The same things were measured in two ways. Each way mixes the same 10 hidden numbers, adds some noise and spreads widely along 6 directions of its own, which tell nothing about the thing.
Some things both ways: the first way, then the second way.
[  0  -3  11   9 -17   1   7   2  -6   6  -4   1   4   7  -5   3   3 -10
  -4   4  18   1  -7   2   6]
[  3  10  -4  -5 -12 -17 -33   2 -12   4  20 -28 -15   0  16  -9   1   8
  23  12   5   0  -2  -1 -15]

[ 16  10   0   0  10  -7  16   3  -6  41  -7 -26   2 -11  -8 -13   1 -10
   4 -19   0 -26 -13  25  28]
[  9  22   0  18   4  -5   0 -10   7  11   8  -9   5   0  -6  -8 -10  -9
  -6  25  26  -3 -13   7   2]

[-12   3  13  -3  13  10   4   4   0  10 -18   0  -2   4  17   9   1   0
   7   8  -3  12   2 -11  -3]
[ -7 -19  24  16   0  14   9 -15  -5   2  -4   8  11   9   6  -6   0  -5
 -27 -12 -20   5   4   2   5]

[  2   0  -1   4  -6   5  -4  17   5  -7   7   8   5  12   1  13   1  -2
  -2  10  14   3  18  -1 -14]
[  2  -7   9   8   7   7  -1 -15  -8  12  -5  18   5   9  -5 -17  -6   1
  -3  -9   0  -6   1   9   3]

[  7   3   2 -14  12   1  -1  -3  -6   4 -19   3  -6  -2 -15   7   5  -6
   5   7 -13   2  -6   4  -1]
[ -5  10   4   5 -14   0  29  -2  21 -14   6 -18   5  -3  15  15   0 -17
 -23  19 -11  -2   4  -2   0]

[  4   0  -2   9  13   5   8   0   2  -6   9  13 -10   8  -8  14 -11 -17
   7   1  11  -9   6  -8  11]
[ -3 -16 -13  10   0   9  11   0  -2  -5 -20  -7   9  -5 -13  24   9  -9
  -7  -2  10   8 -14  -1  14]

[ -6  -9  -8  -3   5   1  -4  10  -8  12  14   2  -5   6   3 -11  -6  -3
  -3  -3   7 -10 -11  -2  22]
[ -3   2  -3 -16  21   0 -23   8 -19   8  -5  -8 -12  -3  -5   2  -8  14
  13 -13  -8   8  -5   2  -9]

[ -5  -7  17  10 -11  -5   2   0  14  -5   7  -1   5  -9  -5   7   1   6
  -6  12   4  -5  13 -22  -5]
[ 11  -2   5 -20 -15   1 -11  -1  -7  10  -5   8   1 -13  18 -23   7   9
  29   0   2 -21   5  -9  13]

[ -5  -1 -10 -10   3  -1 -10  12   0   3 -11  10  -5   1  -1 -16   3   5
  -7  11  -5 -11  -4  16 -10]
[ -7   2  14  -9   9  -4 -29   5 -20   6   5   2 -13   4   0  -1  -6  14
   6   0 -13  -1   8  -3  -8]

[ -5  11  -4  -2   5   6  -5   3   8   7 -13   0  -6  13   2  -2   5  -2
  -2   0   6  -6   6   3  -1]
[-15 -13   2  -5  -7   4 -18   8  -3 -15   2 -18 -14  -5  -2   7   2  -3
   5   5  -3   5 -10 -14  -8]

[ -3 -13  -9   0 -11  -2   2  10 -14   6  17   9   8  -4   2  -1  12   4
   1  12  16  -6 -27  -4 -16]
[ -2   5   2   1  30  -4 -22 -20  -4  18  11 -13  -3  10  -5  -8   1  -8
 -17 -32 -28  11   7   4 -11]

[ 10   2  -7  -2   3   0   0   2   8   8  -6   2  -5 -18 -18  10  -1   7
  -1  -1   6   0   1  11   5]
[ -7 -20   9   7   1   4   3   2 -24   3  -5  -4  -2 -12  11   3  10  12
   1  -3  -3  -1  -7  -7  10]

[  2   3   9 -12   5  -4   4  -3   6   2 -21  -1  -4 -11 -17   2   7   0
  -4  14 -23   7   0   6 -14]
[ -4  26   5  16  14 -15  -3 -21  -1  18  18   3   9  26   0   1  -9  -3
 -19  15  -4  -2  10  18  -2]

[  4   8  -4 -14   6   6   5   6 -11  27   4 -23   5  13  10   0   5 -13
   6   1 -17   1  -3  -2  -8]
[  4   2  -9  -6 -17  -4  -2  16   6 -20 -13  -7   2 -16 -11   3   3   0
   8  16  12   4  -8 -12  -5]

[-13  -2 -29   1   1   1  -9  21 -13  -1  -2   6  -3  -8 -12  -8  -6  34
 -25  -6  19   3  -8  11  10]
[ -6  -5   8  14 -17   6   8  17   1   7 -21  11  -6   5 -19  -8   4 -11
   2  23  15  -6  -4 -15   8]

[-11  -4   1  -7   3  -6  -2  11 -15 -11 -11  -4  -1  10   0  -7   4  15
 -13   7   3  11  -2   3   1]
[ 17  -1  -3  12 -23   4  11  16   6   0 -13   8  -9  -2 -18 -12   7 -19
  11  18  20  -4   0  -6  -3]

[  9   4   3   1   3  -6 -14   5   5   1  -1 -10   7  -2   2   4  -3 -10
   4  -5   7   2  12   9  -2]
[ 26  20 -10 -25  -1  -9   0  -6  33   5   1   8   9 -14   1  -6 -14 -10
  12 -21   0   2  14   9 -16]

[ -6  -1  -8  -3   5  -3 -11   4  -2  11 -12  -6  -6 -12  -3 -11  -6  14
  -8  -9  10  -6  -7  12  24]
[ -4 -17   5  -6  -7  10   5  18  -4  -4 -15   1 -13 -20  -6  11  -2  -4
  10  -7   8   2  -6 -13  -1]

[  4  -6  15   4 -11  -5  11   5  22   5  18  -1  -5  -9 -20  11  -4  -9
  -9   3  -2  11  13  -2  10]
[ -5  18   3  -9  27 -13 -20 -18 -11  11  20  -9   1   9  10   6 -19  15
  -8  -7 -14   4   6  17 -13]

[ -2  12  -3   0   5  -1  -3   1  -6   1 -34  -5  -3  -4  -7  -4  -3   7
  -8  -1   4   3   1  20   1]
[  6  -2  -3  12 -37  -5   2  13  16 -14  -2 -14  -5 -12  -7  15   4 -18
   3  20  23   4  -4 -11  -8]

[  0   9   8  -2   7   0   7   9  12   7 -15  -4   0 -15 -22  12   2   6
 -11   2 -18  22   9   3 -12]
[  7  11   3   7  -2 -17 -13  -3 -21  17  -4   6   6   9   1  -4   3  16
   2  10   2  -3  10   7  -1]

[ -4   0  -5   2  13  -2  -9  12  -5  -6 -17  11  -6   1  -9 -11 -13   6
 -11  -3   8 -13   5  15  21]
[  7 -21   6  -3 -24  17  12  21  -5 -13 -21   3 -11 -20  -8  21  -1  -9
   4   3  12  -4  -1 -12   2]

[  3  -2  -7  -5   5  -9   1  -5  -8 -14 -17   2  -7 -20 -23   6  -6  11
  -8   9  -6   8  -1   8  -2]
[  2  22  16   0  -3  -8 -12 -20   2   2  28 -18   9  14  28   5  -1   0
 -15  14 -24   2  12  12   0]

[ 24  18 -28 -10   0   1  -5  13 -25  18 -15  -9  10  10 -15  -3  11  -9
  -1  -7   6 -14 -13  38 -17]
[  3  -5  10  15 -13   6   5  -5   0 -11  10   4  -3  11  -3  12   2 -14
 -19   8 -11   0  16   2  -5]

[ -5  21  10  16  17   1  18   3  26  11   2 -18  -4   3  -3  14  -4  -8
  -2 -16   5   9  24 -10   4]
[  1 -24   5  15  -4  11 -10  -7 -10   1 -17  14  12   7 -18  10   7  -5
  -8  -7   5   9  -1   0  15]

[ -4   2  10  -2  -9  -1   2  -4  17  16  -5 -14   5 -31  -3  15   7  12
  -2   6  -7  29   0  -8 -18]
[  9  12  -3 -11 -12 -19  13  -6  41  -5  -2   0  16 -22   0   3  -3 -17
 -13 -33 -14   8  20  -3 -21]

[ -4  -4   8  17  -4   0   8  13   0  -6  18  -3  11  -2   0  16  -6   2
  -4   4  11   7  13 -22  -9]
[ 10  -2  12   8 -21  10  13 -11  11  12 -15  21  19   6   0 -12   4 -13
  -5  11  10 -13   3   1  25]

[-12  -3   2 -18   2  -6   3  11   4   6  -2 -14  -6   3   1 -11   8  15
 -15  11 -19  13   5   3  -2]
[-14   8   8  10  19   5 -10  -1   3  -8   6 -10 -10   8 -18  10 -17  -9
 -26   6  -3  13  -8   1 -19]

[  3   9  19  -6  13  -1  10   8  -1   5 -17 -14   5   4   0   9   2  -9
   2   7 -22  11  17   0 -12]
[  6   0   3  16   6   0 -26 -10 -25   4   3 -15   0   7  -5   7  -7   7
  -9   6  11   9 -11  12  -6]

Other things, the second way, with their names:
q426: [-16 -12   6  -6 -25   0   7  14  22 -13   1 -14 -14 -10   2  19   0 -18
  -4   0  -5   5   2 -17 -12]
q497: [-11  -1   2  13 -10  -6  -5  -4  -2  15  -2  24   2  23 -10  -8  -2   0
  10  22  18 -11   3   5  10]
q931: [ -7   5  13  -9 -29  -5  -1  11   3  -3  -7  11   6   5  10  -2   8   7
  12  35  -2 -13   8 -11  18]
q200: [ 10  12  -8   2  12  -5  24   1  14  -1  -6 -10   0 -14 -10  12  -9 -15
 -16 -10   0   7   3   6 -16]
q703: [ -5 -11  -2   3 -14   9  12   5  18 -18 -18   4   8 -14 -14  15  -2 -11
  -4   5  16   4 -13 -10   6]
q787: [-13   3   0  -8  29  -1  -7 -12   2  15   3   3  -4   5  -7   0 -11  -1
  -5 -18 -11   3   0   6  -5]
q946: [  3  -7  15   2   9  12 -10  -3 -26   2 -10  16  -1  12  -4  -9  -3  13
 -12  -3 -18  -2  11   7  -2]
q143: [ 10  -2 -16   5  11   9  -9   8 -23   0 -19 -23 -10 -14 -19  17  -7   1
   5   5  22   7 -24   3   0]
q305: [  6   7  -2 -19  -1  -3   6   6  13  -7 -10  -3   6  -6  -3  31 -11  -5
 -15 -13 -20  12  14   5 -10]
q293: [ -4   2  11   0   4   3  16 -18  18  -8   9   1  15   0  11  10  -7 -10
 -29  -8 -22   1   9   5   0]
q758: [-14 -16  38  15   1   8   6 -29   1  11  15  22  16  16  20 -12   0  -3
 -25 -10 -23  -5  14   4  12]
q992: [ -4  -6   2   6 -15  -8 -15   6   8  -3  -3 -14   0  -9  -4  -4  12  -6
   1  -3   0  12  -6 -17  -6]
q976: [ -5   5 -10  10  -4  -7 -12  -2  11  -8   0 -17  -4   1 -20  19  -2 -16
  -8   9  15   8  -6  -5  -7]
q249: [-12   0  -8 -12  15  -5 -26  -2  -4  -7   5 -42  -2 -15  10  17   4   5
   2  -9 -14  17 -18  -8   0]
q314: [ 16  10   5  -2  -2 -12 -18  -5 -20  25   4  11  -1   6   8  -8  -1  12
  12  -1   0 -10  16  10  -2]
q628: [ 15   0 -17  -9  -4 -10 -10  -8   4  -3  -1   0   7  -1  -5   4   5  -4
   7 -17  -5   4  12   8  -7]
q126: [-10  24  12  -6  12 -13 -35 -12  -2   7  20 -14   3  12  13 -20  -8  14
   1  17  -8   4  -8   3  -4]
q105: [-22 -34  22   6  16  19 -26   4 -33   1  -2  -9 -24   0  -4  17  -9   7
 -10 -22 -12  15 -10  -3  -9]
q862: [ 17  -3 -23  -6  -2 -12  -1  17 -18  -9 -29   1   7 -25 -14   7   7  18
  16  -6  11   5  -1  -3  -7]
q618: [ -8   5   9   6  12   4   5  -4  -4  17   1   4  -5  16  -3  21 -15  -8
 -10   8   2   4   2  14   5]
q167: [ -4   9   3   9  14  -7   3   1   2   3   8   2  -4  10  -9  -2  -7  -5
 -10   3  -7   9   2   7 -15]
q361: [ 14   9  -2   3  12   0 -22  -4 -26  13   5 -23 -11 -11   3 -11  -2   8
   9   6  13  -4 -13   1  -1]
q902: [ 16  12 -18  -4   9  -8   0  -1   2  -3   6 -13 -12  -2 -10  10  -6  -9
  -1 -17 -10   5  13  13 -27]
q876: [ -2  21   2  -5  30  -6 -13 -14 -14   5  29 -17  -4   9  20 -23 -14  18
   9   8  -9   1 -10  18 -17]
q48: [  0 -15   6  10  26  11  -9 -24 -15  17  -4  39  10  22 -16 -14 -14   5
  -2 -19   9  -2   2  23   4]
q272: [  6  17   1  13 -22 -13  22   1  23   0  -2  14  18  12  -3   2  -4 -10
  -7  31  11   1   8   9   0]
q279: [ 10  -9  -4  13 -16   5  18  -8  12   8 -23  27  18   9 -16  -3  14 -17
  -2   7  12 -10   7   0  24]
q166: [ 16  28   7  -9   3 -19 -32   2 -11  18   4  -6   3   0   6 -21   2  15
   8   8 -11   2   7  -1  -6]
q985: [-36   6  11   2  11   5   0  -6  11   6  -3  -8   1   7  -1   7 -14  -5
 -10  22  11   0 -26  -6  16]
q579: [-10  -3   0  17  34   2  -2 -32  -3  11   1  11  11  18 -17  10 -18  -3
 -30 -18   1   6  -2  22  -1]
q705: [-15  26  15   5   5 -16 -21 -32  22  11  28   2  15  27   8  -9 -11  -6
 -19   9 -11   0  10   9  -1]

Some of these things the first way, each followed by its name:
[  0  -5   8   5  -5  -4   4   8  -7   7  -6   3   6 -10 -10  -4  -2  -4
  -6   5   1  -4 -10   7   1]
q314
[  1   2  17  -1 -12   2   9  -4   4  27   1 -22  12 -13  18  14  13  -6
  13   9  -2  13  -7 -12 -21]
q758
[  7  23   2   6   1   0   2   2  35   6 -11  -7   1 -10 -13  16   9  -4
  -4  -2   0  10  23  10 -28]
q705
[ -4  16  -7  -9  22   7 -13   1   5   0 -26   4  -6   5  -1   1  -3  -6
   2   2 -14  -1  10   2 -13]
q931
[-14 -18   2  -6 -24   0   0  -1 -19   3   8 -20   7  -9  19  -4  -5  20
  -6  22  -6   6  -2 -22  -3]
q48
[  0 -13  15  -7   6  -2   8  12 -19  -1  10  -2   6   9  -1   0  -3  -8
   1  15 -17  -5   1 -15   4]
q143
[ -8   0  -5  -3  14  -6  10  11   0  16   4  -9  -3 -12  -3  -9  -2   9
  -8  -4  -7   4  -9   6   5]
q166
[  3 -11   5 -29  -1   0  -9  -9 -15  -2 -17  -6 -10   8   9  -3   3  -2
  10  24 -18   0   0   3   5]
q876
[  9   1  13   3  -4  -7  11   9  10   3   7   2  -3  12 -29   2   9 -15
 -12  -6   8   2   1   9  15]
q902
[ -6  -2   5   8   4   0   0   1  24  11   7  12 -13   1  -2  -8  -2 -10
   0  -3  16 -20  -2   1  22]
q787
[  1   8   0   1  18   2   3   7  -4  31   7 -18   2  -7 -10  -1  -8 -13
  -2 -25  -5   7 -13  -1  26]
q305
[ 16  10 -22 -13   4   8  -1  17  -9  18   9 -12   6  -8 -21  17  -3   3
  -6  -4 -16  15   8   8 -13]
q862
[ 10   7  -6  -2   8  -8 -11  11  -4   8  -6 -13   6 -19 -30   4  -3  10
 -15 -22   3  15  -2  15  17]
q618
[-15  -9   8  -5  -4   2  -8  14  -7   3  -4  -2   5   5  16  -2   2  10
  -5   9   4  14  -2  -7  -1]
q105
[  3  -8 -21  -2  -5  -4   0  -6 -15   9  16 -13   2 -30 -16   7  -5  19
  -4  -2   5   3 -18 -12   5]
q249
